The first 8 rows are patterns. Each new row is the sum of 2 different patterns, raised or lowered, with some noise. Before adding, each is slid sideways (what falls off one end comes back at the other) and multiplied by a number that may be negative. Names go in the order of the patterns.
Known rows, each followed by the names of its patterns:
[  2   4   2   5  -7   4   4   0  -3  13  -3   2  -2  -1   1 -17   2  -6
  -2   5   0   4   0  -7  -2   2   8 -11  -3  -1  -3  -8   9  -6 -18  -6
 -15 -18   0   0   4] | A
[-15  -5  -4  -4  -2   0   1  10   1  -8   0   0 -12   1   5   1   1  -2
  -3   1  -1  -5   3   4  -1   0  -4  -7   0   9   4  18  -5   4  -3   2
  -8 -18   2   5  -1] | Q
[  1  -7   3   6  -5 -13   5  -7   3  18   7  -3 -11   5   0   8  -5  -3
   1  -1 -13   0  -2  -1   0  -5 -14  -6   6   0   3  14  -6  10   0  -5
  12   0  -5   2  13] | F
[ -2  -1  17 -10   0   1  -2 -12  -2   4  -1   4   3  -2   4   0  -4  -3
  -6  -6  18   4  18   4  -1   9  -6  -2   2  -1  14  -5  -4   6  -8   0
  -4   4   9   6   7] | N
[ -3  -2  -8   2   5  13   1  -5  -6   4  -1  -5   1   1   0  -4  -1  -2
   0  -2   9   1  18   3 -18   4   4   6   0   1  -2  -1  -2   1  -1 -11
   1   5   5  -1  -3] | V
[  5   3  -7   0   8  -2   1  -2   6   5   0   1  -4  -2  -1  -2   1   5
 -10  -1   0  -3  12   2   9  -1   7  17  -1  -3  -4  -5  -1  -5   0   3
   1  -9   1  -5   2] | P
[-11   3  18 -18  18   3  -4  12   0  -2  -2  -7 -15  -2  -2   2   1  -1
  -3  14  -2  -6   2  -6   0  -5  -2  -3   4  -1  -1  -1  -1 -18   5  -7
  -1   5   4 -10   9] | B
[  2 -15   9  -1   3 -11  -2  -2  18   3   1  -5   0  -9   0  -7  -2   6
   1   9  -5  10  17 -15  -3   4   2  -1  13   3   3  -2   0  -3   3  13
   1  -2   3  -1   2] | M

New rows, each followed by the names of its patterns:
[  0   4  15 -15  -3 -14  -5   4   3   8  -4  -3  -3 -24   8  -7  -6   9
 -12   1   0 -11 -17  -7   7  -3 -20  10   9  -6   6   7 -14 -10   2   4
  -8   1 -11   3   4] | F N
[  9   5  -2   0  -3   5   4  -9  12   7  -3   5  13   5   8   6   8   2
  10  11   4   5   4   5   7 -12   1  -7   3  -1  -1   5   7   6   7 -10
   8  12  -2   9   2] | N P
[ -6   3  -4   9   5 -10   8   3   2   5  15  21  -7  10  -1  -6   0   8
  -6  16   2  -9  24 -29  -3 -10 -13   2  -4  10  11  13   5  -8   6   5
  -3  11 -11   7   5] | N B
[-17 -15  -8  -9  -6 -11 -12 -13 -14 -23 -11  -9  -7  -5 -16  -7 -13  -5
 -10  -7 -20 -11 -11  -6 -18  -6 -26 -10   5 -18 -15 -22  -8 -17 -19   0
  -8 -14 -12  -1 -20] | V M
[-14 -14  -1 -11  -7 -10  -9 -22 -13  -3   9   3  19  -8 -13  -7 -19 -18
 -11 -16   7 -20 -18  -6 -17 -20 -13 -10  -2  -6  -6  -1 -13   8 -19 -16
 -11 -16 -24  -9  -7] | A N
[ -6  -8  -7   4  -5  -7  -5  -6 -26 -16 -26 -10  -7 -24  -2 -10  -9  -4
 -20  -8  -4  -8  -1  -9  -6  -8 -12 -14 -14  -8  -9 -26   0  -7  -5 -14
   4  -6 -16   1 -11] | N P
[ 2 -6  6  5  7  9  7 -5  9  2  6 13 12 -1  7 10  0 10 10 14 24  3 10  1
  7 -1 -9  9 15 -4 -5  3  1 16  6 15  6 19 23  0  3] | Q P
[ -4   6  -8  -1 -12  -3  -9 -17  -8   4  -9 -15 -11  -9  -9 -18  -6  -9
  -2  -3 -11  -4  -7 -16  -8  -3  -2 -13  -9  -9  -7 -12  -4  -8 -14 -10
 -14 -19 -11  -6   0] | A Q
[  1 -12 -13   1   0  -2   9  -4   2  -5  -5  -4  -6  -3  -3  -5  -3  -5
   4  -3 -13  -3  -3   3 -13  -9  -4  -6  -5   4  -5 -11  -7 -15  -6  -2
  -3   2 -10  -2  -8] | A P
[ -4 -15  -8  18 -13  -9 -18   5  -6  -1 -28 -12  -9  -4 -16  -1  -8  -2
  -6 -17 -18 -20   0 -16 -20  15  -9  -5  -9 -11 -12 -10 -13  -4   1  -4
 -15 -18  -5  -9 -19] | F M
[ 8  6  6  5  7  3  8  9 16  3  8  3  4  9 14 11 10  7 -6 18 -8 -6  9  2
  6  0  4  8 12  5  7  6 11  7  2 -2  7  4  7 13  6] | Q B
[ -9   6   5  -4   2  -2  -6  -2   9   2  18  -6  11  -1  16  -5 -29   5
   9   4 -14  -4  -5  -5  -4   1   1   2   2  -3   4   0 -13   1   5  -4
   2   2   8   3  -4] | Q V
[  6  -7 -12  10   0 -16   3  -5  -9   2   1  -5   6  -6   1   4 -13  14
   1  -1   8  -1   9  -7  -3 -13   5   0   3 -12  -2  -2  13  -1   2   2
   0   1  -7  -2  -8] | B M
[  7  -3  -9   1   5  -1  -5   1  -2  -4 -14   4  -3   2   8   4   1 -10
   4  -2   7  -2  -4   0  -4 -11  -3  -5  -2   2 -10 -12  -5   2   6   2
  14  -6  10   9  -5] | F P
[ 8 -5 22 -5  8 11  7 11 23 14  3 23 14 16  8 10  9 11 -1 11 15  2 14 13
 16 11 10  5 10  5 11 13 31  8 12  8  8  6 14  4 19] | V B
[ 15 -15 -15   4 -14   0   2   1  18  13   5   2  -6  -1  -3   0  -8   2
   3  -8  13   1   4   3   8 -12   5  14   4  11  28  -6   4  -4  -7  -7
   6 -13  15  -7 -21] | A B
[ 16  -2  -3   4 -18   7  -6   1 -11   2  -2  14   2  -1 -22   6 -15  -1
   1   3  -4  10  -4  -1  26  -4   4   2   1  14   0   9   0  -3 -17  -1
  -4   5  12   0  -5] | B M
[ -4  -9  -1   5 -12 -28   2  -8  -3  14   1  -9   0  -7  -3   1   0  -4
   0 -20 -18  -5   0  -4   4  -9 -12  -8  -3  -4  -8  15 -17  -7  10  -5
   6  -5  -8 -13   7] | F M
[ -2   8 -25 -14  -5 -10 -18  -1  -8  -8 -11 -13 -21 -11   3  -8  -9   3
 -14  -1  -8 -25   6 -10 -10 -15  -2  -9  -3  -6  -5 -17 -19 -12 -14 -12
   1  -1 -11 -10 -10] | F M
[ -5   4  -2  -1   4   5   9  13   7   2   4   1   7   7   9   9  -3   3
  -4   7   0 -12   9  10   9  10   4   6   6   9   8  26   2  12   1   3
  -1   0   7   3   7] | Q P
[ 8 14  8 18  4 -1  6 -1  1  0 -4  8 12 14 11 12 12  5  4  3 11 18 14 17
  6  4 19  3  0 11  6 17  0  1 10  3 11  6 11 14 11] | N P
[-19 -11  -3 -15 -10 -12  -6 -14 -12 -11  -7 -10  -7 -10 -11  -8   0  -4
 -16 -14 -12 -21  -6 -20 -14 -11 -22  -6  -4  -3 -26 -10  -7 -13 -21 -16
   1 -13  -6 -24 -29] | Q F
[ -6 -11  -4   3 -13  -6 -12 -23 -11 -14 -10  -4  -8 -13  -8  -3 -11  -8
 -12  -3 -19  -7   2  -3   1   3 -10 -12 -22 -10 -18 -12 -10  -2 -18  -8
 -17  -6 -11 -18  -2] | A B
[ -2   3   3   0   4  -7   7   3   6  -5   1  -5   1  -1  -5   8  10  -6
   1  -7   4   0   6   5 -10   1  -9 -16  -1  -1   8   6  -5  12   7  -2
   7  14   5  -2  14] | A N
[  5  -4   7  12   6   5  -2   1  -4   3  10   5   6   0   5   1  -1   6
  13   8  22   5   9   0   5  -3 -12   8  11   8 -11  -3  -5   1   5   8
   3  14   8  -4   5] | Q V
[  0  17   0  -3   4  -3  -8  -2  -9  -3 -10   1   2  -7  11  14 -12  -3
  -4  -2  -1  16  -8  -2  -5  -4 -10   9   5 -15  -8 -11 -18   1   0 -11
   7   1   3  -7  -8] | A M
[  9   3  18   2   9   4   2  -4  -3  -3   6   2 -11  -9  -2   2  -2   5
   5   9   6  -4  -1   1 -10   0  16   6  13   3   1   7  -2  -3   5   4
  11   0  -4   0  -2] | Q N
[ -6  -1  -1 -14   4 -10  -1 -11 -18  -6   0   9   0  -5   1  -6  -5  -3
  -8   2  -1  -5 -15  -8   0   8  -8  -1  -8  -3 -15  -9 -10  -7   4  -2
   3  -5   2   3  -7] | P M
[ -4 -16   8   7   0   3   5   3  -5  -1   9  10   5  -1   8   5   0   1
   1   0   9   1   1  13   8   1  -4   1   0  -6   3  -6   4   2  -9   2
   3   2  -1   0  -1] | Q F
[ -5  -1   0   3   0  -7   2  -2  -8   4   8  -6   1 -17  -6 -11 -15  -9
 -25  -3   3   1   4  -3  -3  -6  -4   2  -3  -7   0  -8 -14   1  -1 -17
 -15 -14 -18  -1  -9] | A P
[ -2  -4   2  10   4   1 -16   8   2   3 -16  -4  -4   1  -4   5  -2  -5
  -1  -4   0 -10   0 -11 -16   4   1  -2   6  -1 -15  -8  -2  -1  -5   1
  -4 -11  -6  -1  -5] | V M
[17 14 12 13 17 13 18 17 14 17 12 13  6  9 12  1  9 11 13  1  7 14 10  0
 15 17  9 15  8 10  6 16 18  4 11  4 14 16 11 10 14] | A F
[  8 -12   3  -5 -10   6   1 -17  -2   6  -7   1   0   9 -10  -8  16 -10
  -4   6  -4  -7 -17   0  -1   3 -18  -5  -8  -3 -11  -2 -12  -5   3 -10
 -14 -11   6   1  -2] | F P
[ 5 13  7 -5  6 -1 11 -1 -8  8  5  7  6  9  6  1 12  8  4 17  4 -6  8 17
  6  3  7  9 14 -9 10  0 16 19 11 -8 -3  9 10 12  9] | F M
[  1   6  10   6   9   5   2   8   2  14  -3   2  16   5   7  15   7   3
   1  -9 -13   3   6   7   9  13   9   6   1   8  13  11   8  16   4  15
   4   7   7  -4  13] | A P
[ -8  -2  10  -3   9  -1  -5  -3 -10   0 -12 -18  12   0   5  -7   2 -15
  -9  -8   6  -8   8  -8 -27   8 -12  -7   1 -13  -6  13  -9   2   5   8
   0  -2 -20  -5  -2] | B M
[ -5 -16 -10 -26  -8  -8 -12  -8  -9  -8  -7 -14  -2  -4 -10  -2 -10   3
 -10 -13  -9 -21  -6 -14 -19  -5 -20  -7  -4   5  -2  -9  -1 -10 -12  -7
  -4  -8  -1  -7  -6] | N P
[ -8  -5 -10  -6  -4 -21  -5  -8  -6 -13  -5 -10  -2  -9 -21  -8 -11 -12
 -11  -7   2  -6 -11  -1  -1   2   5 -16  -8  -5  -7 -16   0   0  -6 -11
  -1 -11 -10   0  -8] | Q M
[ 3  0 -1 14 10 14  9 16 31 10  5 14 18 16 12 13 12 14 10  5 11 17  2 15
 16 11 11 13  6 19  7 13 23  5 20 12 10 18 14 15 10] | Q B
[  3  -2   2  -3   8  -5  -2   3 -15   2   2   8   4   0   2  -3  -9  13
  -2  13   2  -5 -13   2   1  -7   3   3  -1  -1  -1  -5  -3  -4   5  12
  20  14 -15   4  10] | N V
[12 12  9 11  8  1  6 10 13 17 27  7 18 10  7 16 13 11 23 24 10  4 17 16
  4  3 16  6 12 26 16 10  3 22 13 29 10 -1 16 15  6] | F V
[-31 -13 -14 -25  -3 -10 -15 -23  -1  -8 -19 -11 -18 -17   3 -24 -11 -11
   0  -6  -5 -45 -17 -28 -11 -12 -12  -8  -4 -12 -16 -25 -16  -4 -27 -20
   1  -6 -20 -22 -17] | N M
[  2  -8  -6  -5 -14  -9  -8 -11   4  -8  -4  -7  -1  -3  -6  -8  -7  -9
  -8   0  -7  -1  -5 -15  -6 -11  -5   0  -3 -12 -10   3  -6  -5  -6   1
  -8  -3   2  -6  -1] | A P
[-11   1   0 -11 -17  -4 -29  -2  -4 -23   9 -16 -12   3 -11 -21 -12 -10
 -23 -15  -6   2 -13  -4 -12 -12 -16 -11   0 -17  -9 -19  -7  -9  -8  -9
   1  -9  -8 -22  -5] | F B
[ 12 -10   4   5  -4  10   4   5  -1  -3  -5  -7   5   2 -10  17   2  -5
   1   2   9  -5   5  -3   4  17  -3  -1   7  17  11   9 -11   1 -15  -2
  -5  -7  13   4   1] | Q N
[ -5   0  -2  14  -6  -1 -12   5  -9 -17  -2   5 -11 -12   4  -3   2   6
  -4  -4   0  -5 -13  -6  -7  -8  -6  -3  -3  -2 -15  -5  -6  -3  -6  -3
   9  -6  -1  -6 -14] | A Q
[-23 -13  13 -22 -13 -14 -12 -22 -12  -6 -12  -8  -8  -6  -8 -14 -16 -14
 -14 -14   5  -3   3 -11 -19  -4 -13 -10 -12 -12   5 -15 -15  -5 -15 -10
 -12  -8  -4 -11  -5] | N V
[ 11   4  -1  20  14  -1  17  -3 -11  -4  10  21   5  10  -4  10  19  -2
   6  19   5  -1   5   9   9  22  14  -1   9   2 -10   9  -8   2  22  -4
  17  12   3   0   0] | F N
[-16  -2   3  -6  -9   6   3  -5 -11  -1  12   4   3  -4  -3   7 -12 -11
  -4   0 -14  -6   6  -7  -5  -2  -7  -1  -2  -9  -7  -5 -11   6  -3   8
   2   0   1 -15  -9] | Q N
[ 12  -5  10  11  16   7  25  13  14   3   9   7  12  22  24   1  17   8
   6   7   2   9  17   8 -17  23 -10  22  14  -1   3  11   1  15  15   9
  17   8  17   4  20] | B M
[ 8  8 -5  8  7  6  9  9  5 26 11  3 11 -3 -2  1 15  4 -7  9  9 13 13  5
 15 11  6  9 14  2 13 14  7 22 11 14  0 13  2 -4  5] | Q P
[ -6   8  -1  -6  -1  -4  -3   2   0  -9  -2  -2   9  -1 -10 -16  -4   6
   2   4  16  -7   2 -15  -6  12   5  -9   1  14   0  -8   1   8  -4  -9
   2  -5  -8  12 -14] | F V
[  4  -6 -11  -4   7   2  15  12   1  12  -2  -4  18  -4   4   2   3  14
 -15   3  10 -10  -9   7  -3   9  27   9   1  -8   5   2  11 -12   1   8
   0  -6   2   3   2] | F B
[-1  9 11  5  7  2 10 14 16 11  9  8 19  5 12  1 18 14 10  2  7 12 14 11
 13 10 14 12  6 18  2 16  4 -4 17 16  3 14  8 -9 17] | B M
[  8   3  11  -3 -12   2 -10  -1   3 -13   5   2  -4 -11   1  -1   0  -6
   6  12  -5  16  -4 -11  -5   0   9  -5   1  -3   5   1  -5   7  12   1
   4   6  -5   7  21] | A F
[24 15 12 12  8 10 24 23  8 25  4  1 14  3  5  2  2 15 14 -3 -4  7 15  7
  6 16 30  8 10  9 -5 -4 15 25  8 12  1 13 15  9 10] | Q F
[ 10  -2  -1  14 -11  -6  -5 -15 -10  -5 -11  -7 -10  -5  -8  -5 -15   6
 -10   0  -5 -17   6  -5   6  -8 -11 -11  -5  -4   0  -3   0 -12   5  -2
  -5   0  10 -11  -5] | A F
[  0   3  -7  -6   4  -1  -8  -2  -7   4  -7  -3  -7  -1  -1   4   0  -8
 -19  -1 -18   0  -5   0  -9  -2 -13   2  11 -26  12   4  -8   5  -1   2
  -9  -5 -18 -15 -10] | F B
[-12   0   1   0  15   3  11   4   6  16   1   0   1   1   0  -9  -1  -8
   6 -10   5  -4  10  18   4  -8   2  19   3   5   2   9   6   2  -4  -2
   6   1  -1  10   5] | Q P
[ -1  -7  -9 -12  -7 -19 -15  -8  -5  -7 -12 -21 -15  -2  -8  -8   6 -10
   1  -8 -14  -1  -7  -6  -3  16 -10 -11  -6  -1 -18 -31  -2 -10  -4  -1
  -4 -12 -19  -5  -7] | Q F
[11  0  8 12  7 20 11 -5 20  6  8 13  1 14 15 11 14 14  9 11  8 11 14  3
  1 10 11 18 14 17 11 17 26  6  9  7  6 10 16  7 15] | P B
[ -1   4  10  -4  -2 -10  -5 -13 -14  -2 -10   5 -12  -7  -4   4  -2  -5
   0   2  -4  -7  -5  -2  -8   1   6   2 -14  -6 -17  -4  -3 -12   4   1
  -3  -2 -14  -4   1] | Q N
[-9 13 13 11 15 11 26 10 16  9  6 10  7 10 27  9 14  6 15 10 18  7 23  1
  3 36  3 20 27  2 10  9 11 12 20  8 17  6  7 10 15] | A B
[19  7 15 20  5  1 11 -1 16 25 -2 31 15  9 16 15 12  6  9 -2 12  8  9  9
  7 11 25  0 13 13  5 14 15 11  6 16  8  9 13  9 -6] | N B
[13  5 18 12 -4  5  8  4 13 12 -1  6 -2 -3  6 10 18 10  8 10 10  5 11  0
 13  5 17 -1  7  5 18 10 -1  5  4  1 11  4  9 12  5] | A M
